Every row belongs to one group in each of 3 separate groupings. Each group adds its own fixed numbers to the row, and there is some noise. The rows also spread widely along 8 directions, which tell nothing about the answers.
Some rows, each with its group in each grouping after it:
[ 34 -29   7 -11 -63  21 -45 -41  -5  59 -41 -16  -4  -9  19  20 -10 -12
 -28  26  22  31   1   5  40  31  39 -52 -20   9 -36  -9 -73  27  45  11
 -15  54] : q305 busuv q962
[  8 -72  61 -18 -31  60 -11 -15  27   5  10  -2 -42  -3   7  26 -66 -23
 -18   7   9 -18 -32 -27  75  23  -5 -55 -29 -29  54  51 -13   0  36  15
 -12  44] : q116 Lakat q787
[-25 -44  40  -8  -2  49  -7   2  20   5  12  22 -41  16  32  16 -44 -26
 -41  22  10 -16 -40 -24  74  12  16  -9 -60 -13  57  64 -18  10  23   6
  -5  49] : q341 Lakat q771
[ -7   7  -4 -12  37 -13 -37  30  -3  36   5  14  36 -13 -22  -6  10 -72
   1 -45  33  13  -4  -4 -58   2  26   3  30 -32   6  29 -19 -11 -16  46
  49  -5] : q305 busuv q142
[ 10 -30  14 -15  11  26 -39  54  -2  -1 -40 -57  30 -60 -42   5  17  25
 -12 -12  43  45 -10  -9  -1  34  51 -30  72 -12 -23  40 -43 -24  45   1
 -17  53] : q116 dur q771
[-41  11  17   6  88   9  16  33 -10   7  36  45  22 -26  -4   3 -19 -89
  -2 -43  26   2 -28 -31 -10   8  26   4 -20 -37  20  67  11 -13 -13  14
  23  10] : q341 giva q787
[ 20 -61   4  -1 -58  -8 -32   6  -8  15  -7   6  38  13 -14  41   1   3
  -8   3 -24  30   8  14  30   2   3  -8 -35  17 -24 -37  -2   3   7   5
 -13  25] : q116 Suz q142
[  5 -51   7 -21 -23  35 -36 -14  14  18  -7   0 -42 -18  22  22 -39 -42
 -24  16  32 -10  -7 -21  65  25  39 -21 -17 -16  41  55 -40  22  35  21
   4  59] : q305 dur q962
[ 24  25 -20   6  -9 -10 -20  38 -21  -3  -7  14  44 -19  -3  -6  28 -19
 -16  13   8  38   8   6  28 -10  26  42 -22  46 -38  -9 -27  16 -11 -19
 -16  53] : q341 Suz q771
[ 17 -39  38  11 -40  22 -23  33   1   1 -41 -44  28 -17 -33  -1  24  49
  -9  21   0  41 -10   3  35   9  25 -44  28  12 -24   4 -37 -23  26  -3
 -34  37] : q341 giva q771
[-23  58  31  39  31  30 -10  -3  -7  34 -20  23  -4  -6  15 -27   8 -52
 -34 -18  50  -2 -61 -34  -7  21   0  -5 -35 -11  39  34 -63  14  17  19
  11  -5] : q341 Lakat q787
[  2  39   4  23 -14   9 -32  18 -20  16 -32  -7  16 -17  -8 -13  25 -14
 -18  -7  35  24 -20 -10  -5  13  19   3   2  27  -7   1 -50  12  21  12
  -4  25] : q305 Suz q787
[-33 -75  37  21 -52   2 -43 -22   9  24 -31   7  -7  52   6  20  18  10
 -32  20 -24  24 -35   0   6   8   6 -44 -40 -22  29  -5 -14 -19  18  35
   1   2] : q305 busuv q771
[ -3  -7  63  42 -16  28  13 -21 -22  37 -23  -4  39 -24 -21  -5  11   2
 -13  -9  -3  30 -44  -8  12  22 -12 -74 -31  -9 -31 -19 -46  -7  27  -9
 -27   2] : q116 giva q787
[  5  29  46  17  21  37   8  33 -24  -5  11   1  34 -49 -11 -35   6 -21
 -20 -15  14  13 -31 -10  21  -5 -15  -5 -10  12 -15  20 -32   6  -7 -21
 -19  24] : q116 Lakat q771
[ 16  -1  24  -4  -5  31 -10  11 -14 -10  18   4   9 -40  11   1 -26 -36
 -20  -3  16  -3 -13 -13  59  -4   1   6 -24  12  -2  32 -19  27   2 -15
 -16  38] : q116 Lakat q962
[ 31 -12  45  -3 -41  37   1  25 -12 -13   6 -13   5 -43 -15 -26 -13  -7
  -7  18  -3  17 -11   5  63  -8 -16 -25  -7  24  -9   7 -19  -3 -11 -21
 -29  55] : q305 Suz q771
[ 41  55  43  26 -38  38  -4 -10 -26  10  -8  10   8 -35  12 -45   7 -33
  -8   9  17   7 -29 -11  55  -8 -29 -14 -42  32  -7  -9 -69  34   0 -11
 -15  24] : q305 Lakat q787
[ 36  -6 -18   5 -52 -20 -51  51  -6 -43  -3   3  20   3  -7 -15  38   0
  19  20 -10  10   4  -9  59 -36   7  49 -10  28  38  -1 -14   9 -16  24
  -3  23] : q341 dur q142
[-46 -36  -7 -17  38  10 -16  30  -4  -8  20  14   3   5  14  55 -30 -25
 -26 -17  21  14 -23 -21  17  27  50  16 -38  -9  24  54  20   4  33  17
  -6  51] : q116 Suz q787
[  6 -12  22  12 -25 -18 -30  30  -3 -44  12  20  15  11   1 -15  23 -27
  16   2 -28   8 -24 -20  31 -32 -15   8 -21 -10  44  11  22 -16 -35  33
   8  -9] : q341 busuv q787
[-45 -69   3  16 -16 -17 -47  31 -23  -9 -14   2  38  31 -15  46  35  24
  -8 -12 -20  40 -24  -8  -2   8  26  -3 -21 -16  20   3  14 -24  13  22
   2  -3] : q305 dur q142
[ 19 -10 -12 -10   9   8 -50  29   5  18 -40 -16  11 -29 -14  13  12 -22
  -2  -8  48  32  -7 -25   5  36  53 -16  35 -17  -4  33 -51  -4  36  25
   9  37] : q341 dur q787
[-30 -63  22 -47  23  19 -35  81  13 -61  20 -41  -6 -18  -9  30 -19  21
  -7  -3  11  12 -17 -17  27   2  57   0  44 -18  44  89  34 -25  21  26
 -21  62] : q116 busuv q771
[ 51 -52  -2 -34 -50  18 -47  -1   9  14 -12   2   2  -1   3  30 -26 -33
  -5  16   9  20  27  -3  56   9  29  -5  -6  11 -18   5 -27  17  17  14
   9  56] : q305 Lakat q787

New rows, each followed by its group in each grouping:
[ 15 -31   7  -3 -48 -16 -32  -8 -11 -15  21  34   7  11  20   3  -2 -49
  -2  16 -32   2   4  -3  57 -32  -7  16 -56   5  13  -2   5  20 -30  18
   5  18] : q305 busuv q962
[  7   6  62  44 -27  35   5 -14 -37  24 -19  -8  41 -35  -6  -7  16   3
 -27  -2  -1  33 -50  -6  44  23 -28 -65 -30   8 -46 -17 -45   0   9 -42
 -39   2] : q341 Lakat q962
[ 34 -10  33 -10 -41  37 -12  24 -14 -18   3 -13   8 -28   5 -15  -4   5
 -17  27  -2  20  -5   0  73 -12   1   0 -15  33  -7  13 -30  15   2 -21
 -29  61] : q305 Lakat q771
[ 20 -41  13  -1 -35  26 -27  -5 -17  36 -35 -11  23 -23  -6  15  11   7
 -24  24  13  54  -6   3  41  28  33 -43 -19   7 -47  -9 -61   6  40 -14
 -21  60] : q305 dur q771
[ 36 -49  27 -44  -5  23 -22  66   0 -32  30 -22  32 -45 -30  15 -31 -16
  17 -26  -1   7  14  -3  41 -10   9   1  45  -2  -3  41  18 -15 -10   0
  -6  42] : q116 Lakat q142
[  6  66  -1  14   7  18 -17  44  -2 -10 -24  -4  -6 -19  10 -48  31 -10
 -20  18  45  -3 -15 -13  33 -19  46  52  -6  40  34  45 -70  29  12  16
 -11  53] : q341 giva q771
[ -8 -73   4 -54   1  15 -35  57  -2 -41  15 -49   3 -28   9  64 -32  32
  -4  12  14  36  -7 -13  70  28  75 -25  27  -4  -7  72  22 -12  37   0
 -39  80] : q341 busuv q962
[ 24   2  14 -16 -32  19 -39  41  11 -20 -19 -24 -16 -12   7 -24  14  10
 -10  31  18  11 -13 -10  50 -12  34   3  12  17  32  40 -39   6  12  25
 -21  56] : q341 busuv q771
[ 54  19  38  -5 -57  51 -11  16 -12 -15  -8 -14  -8 -36  11 -38  -5   5
 -16  40  10   7  -8   0  91 -20  -7   1 -22  51  -4  10 -60  31   5 -23
 -37  72] : q305 Lakat q771
[ 32 -72  34 -23 -61  31 -16 -12  20  -7  10  12 -30   4   6  13 -44 -36
  10  26 -17 -10  13 -12  90 -12   8 -28 -33  -2  34  24  -9   7   5  23
  -3  49] : q305 giva q787
[ 33   2   0 -28  16  28 -23  31  11 -11  18   1 -24 -62   7 -13 -35 -71
  -2  -3  49 -16  -3 -31  67   6  26   9  14 -12  38  74 -34  17   0   8
   3  62] : q341 dur q962
[ -8 -38  31  26 -37  -5 -25 -25 -10  14  -9  18  19  12   4  12   8 -23
 -23   0 -24  14 -35  -8  17  -4 -15 -33 -48 -18   8 -14  -8   6   0  18
  -5 -10] : q116 busuv q962
[-37   5  29  22  23   7 -28  11   8  23 -22   9   7   6  -8 -20  22 -33
 -32 -22  20   3 -46 -15 -44   4  11 -14   0 -33  41  31 -31 -10   8  39
  20 -11] : q116 busuv q771
[ 20  -1  13  10 -19  -1 -32  49  -3 -48  -2   6  16 -29 -22 -42  31 -15
   1   7  -7   2 -10 -13  37 -36 -13  32   6  10  36  17 -14   2 -24  12
  -4  22] : q116 dur q771
[-19  32  22   3  68  16  -3  53 -18 -26  34  10  31 -56 -10 -16 -12 -66
 -13 -50  33 -10 -27 -25  -2  -4   0  28  15 -15  19  67   9   4 -24  -5
   8   5] : q116 Lakat q962
[ 10 -40  24 -39  18  24 -23  36  41 -10  27  12 -34 -20  -1 -16 -40 -73
   1  -4  16 -25  -6 -21  27 -11  16  -7  26 -42  66  80   6 -19 -23  44
  28  38] : q341 busuv q771
[ -2 -30 -10  26 -54 -11 -54 -30   0  45 -44  23   9  44   2  24  18 -25
 -28   9   1  25  -7  -3  -2  20  15  -3 -44   9  -1 -35 -37  12  21  31
  17   9] : q305 Suz q787
[ 21 -31  68   1 -32  37 -13  29   8 -44  19  -7  -8 -23 -18 -17 -25 -19
   7  -4 -10 -18 -32 -28  59 -17 -38 -23   3 -13  52  34  10 -15 -16  10
 -10  10] : q116 Lakat q787
[ 44 -47  55  -8 -52  56 -21 -39  14  46 -17 -10 -19 -34  -2   1 -47 -47
 -24   8  19  -6  -7  -7  58  25 -15 -71   0 -16 -10  15 -53  12  16  -2
   0  32] : q305 Lakat q962
[-18 -15  16 -15   1  39 -28  17  -7  -4  -5  -9 -21   1  24  30 -22  -2
 -29  10  35  10 -28 -23  49  26  46   4 -24   8  31  56 -27  18  43  13
 -12  57] : q305 Lakat q787
[-22 -27   0   5  29   1  -6  -3 -21  17  26  46  40  -4  17  38 -16 -65
 -30 -25  -2  13 -13 -10  15   9  13  20 -60 -10 -20  15   5  23  -3 -14
   9  14] : q116 Lakat q962
[ 53  27  11 -12  -7  18  -6  35 -16 -14  14  10  39 -52  -8 -35   3 -39
  -7   4   6  16   9   3  49 -26  -2  30  -9  35 -36   2 -35  27 -17 -26
 -13  52] : q116 Lakat q771
[-33  -4  10  25  27   3 -20  28 -27 -12  -3   6  24 -25   0  11  21 -15
 -17 -13  18  21 -42 -27  24  18  19  -5 -18 -16  15  35 -13  -5   9  -4
 -14  10] : q341 dur q962
[ 29  36  -7 -10   2   1 -10  52 -26 -36  14   3  29 -38   1 -20  15 -28
  16   6  13  17  19  -5  47 -27  34  47  -5  42 -13  20 -18  20 -14   2
 -11  57] : q305 giva q787
[-19   5  45  -5  52  11  43  23 -41 -18  72  43  40 -39  15   1 -25 -65
  13 -22 -19  27 -41 -20  44  -1 -14 -32 -61 -25 -14  34  31 -13 -27 -17
 -16  24] : q341 busuv q787
[  3 -32  54  29 -35  23  -2  11   1   1  -8   5   9  -6 -19 -18   5  -7
 -18   7 -19  12 -36  -5  37   1 -34 -42 -19  -4  14  -1 -10 -23 -15  -4
 -16  10] : q341 Suz q771
[ 21 -32   1  -2 -24   0 -41   6   4  -1  -4  22  11   0   2  14  -6 -51
 -18  -2   2   0   2 -11  39  -4   1  17 -15  -7   8  15  -5  10 -17   6
  16  12] : q341 Lakat q962
[ 57 -44  25   6 -83  17 -50 -17  41  40 -40  13 -22   3 -28 -36  -6 -61
 -14  11  -2 -18  17   5  13 -15 -32 -22  15  -8  30 -18 -44  -4 -23  37
  36  10] : q305 Suz q771
[ -3 -23   9  12 -28 -15 -25  -5 -28  14 -15   2  55  12   0  31  33  15
 -10   5 -23  62 -22  -2   7  13  19 -26 -46  10 -48 -37 -17   5  27   5
 -22  16] : q116 busuv q787
[ 16 -87  27   7 -71  23 -67 -28  31  29 -51 -19 -16  22  -9  36 -12  -4
 -37  11   4  -2 -11  -9  27  22   8 -40   7 -19  25   2 -30   4  36  30
   8   4] : q116 Lakat q962
[ -1 -48  36 -36  29  42  -3  48  13 -17  35   1   5 -42 -12   8 -48 -46
 -13 -19  13  -5  -4 -13  36   1  14  -5  16 -20  16  68  13 -14  -8  -1
   3  51] : q116 Lakat q771
[-23  46  20  38   7  22 -20   2 -28  33 -37 -16  10 -30  -2 -14  18 -18
 -42 -18  50  12 -42  -7 -11  29  16 -17  -1  15  -4  19 -61  18  25  -1
 -15  18] : q305 Suz q962
[ -6 -42   7 -22  35  12   2  45   0 -27  45  39   8 -30   1   6 -22 -62
   3  -4  -5   6  -6 -22  54 -11  14  15 -25 -23  28  57  21  -9 -26  -1
  10  45] : q341 dur q771
[-22 -44  -5 -23   9 -15 -51  41  -4 -23  -2  -4  13  14   1  35   9  -8
   3  -7   4  31  -8 -18  -4   7  53   8   9 -15  19  39  18 -14  10  43
  13  24] : q305 busuv q787
[ -2 -32  35  -7 -20  29 -37  34  35 -36  -7 -27 -45 -14  -6 -13 -23 -15
 -13   2  28 -45 -16 -27  46 -14  20   8  31 -10  92  80  -8   5  10  42
  -2  28] : q116 giva q962
[-10 -17  13 -18  15  22 -31  59  11 -43   0 -33 -15 -36  -8   3 -13  -7
  -8  -8  35 -19  -6 -21  36  -7  46  25  42   1  52  85  -1   5  17  27
 -12  47] : q116 giva q962
[ -6 -10 -24  10   1 -18 -58  12   1   5 -17  21  23  11   2  20  16 -46
 -32 -19  14   0   2 -11  -9  -8  23  54 -13   3  13  13 -16  25  -2  24
  26   1] : q116 Lakat q962
[-19  41 -16   9  41 -14  -3  74 -26 -51  19  18  44 -13   7 -18  41 -10
  -5   5   4  19  -4  -8  29 -34  43  80 -24  34   6  39   0  13 -20  -7
 -13  42] : q341 giva q771
[ 27  16  64 -12 -11  42   9  15  -5 -14  25 -10  -9 -58   0 -35 -30 -31
  12  -4  13  -1 -39 -17  52  -4 -15 -51  -3  -7  22  40 -26   1   4  11
 -25  40] : q116 busuv q787
[-25 -60  24  12  -3  -7 -38  34 -11 -21  -9  -5  52  15 -32  40  19  11
 -10 -26 -18  39 -24 -15  -8  11   4 -13   4 -19  -8   3  29 -30   5  10
  -1 -14] : q116 Lakat q787
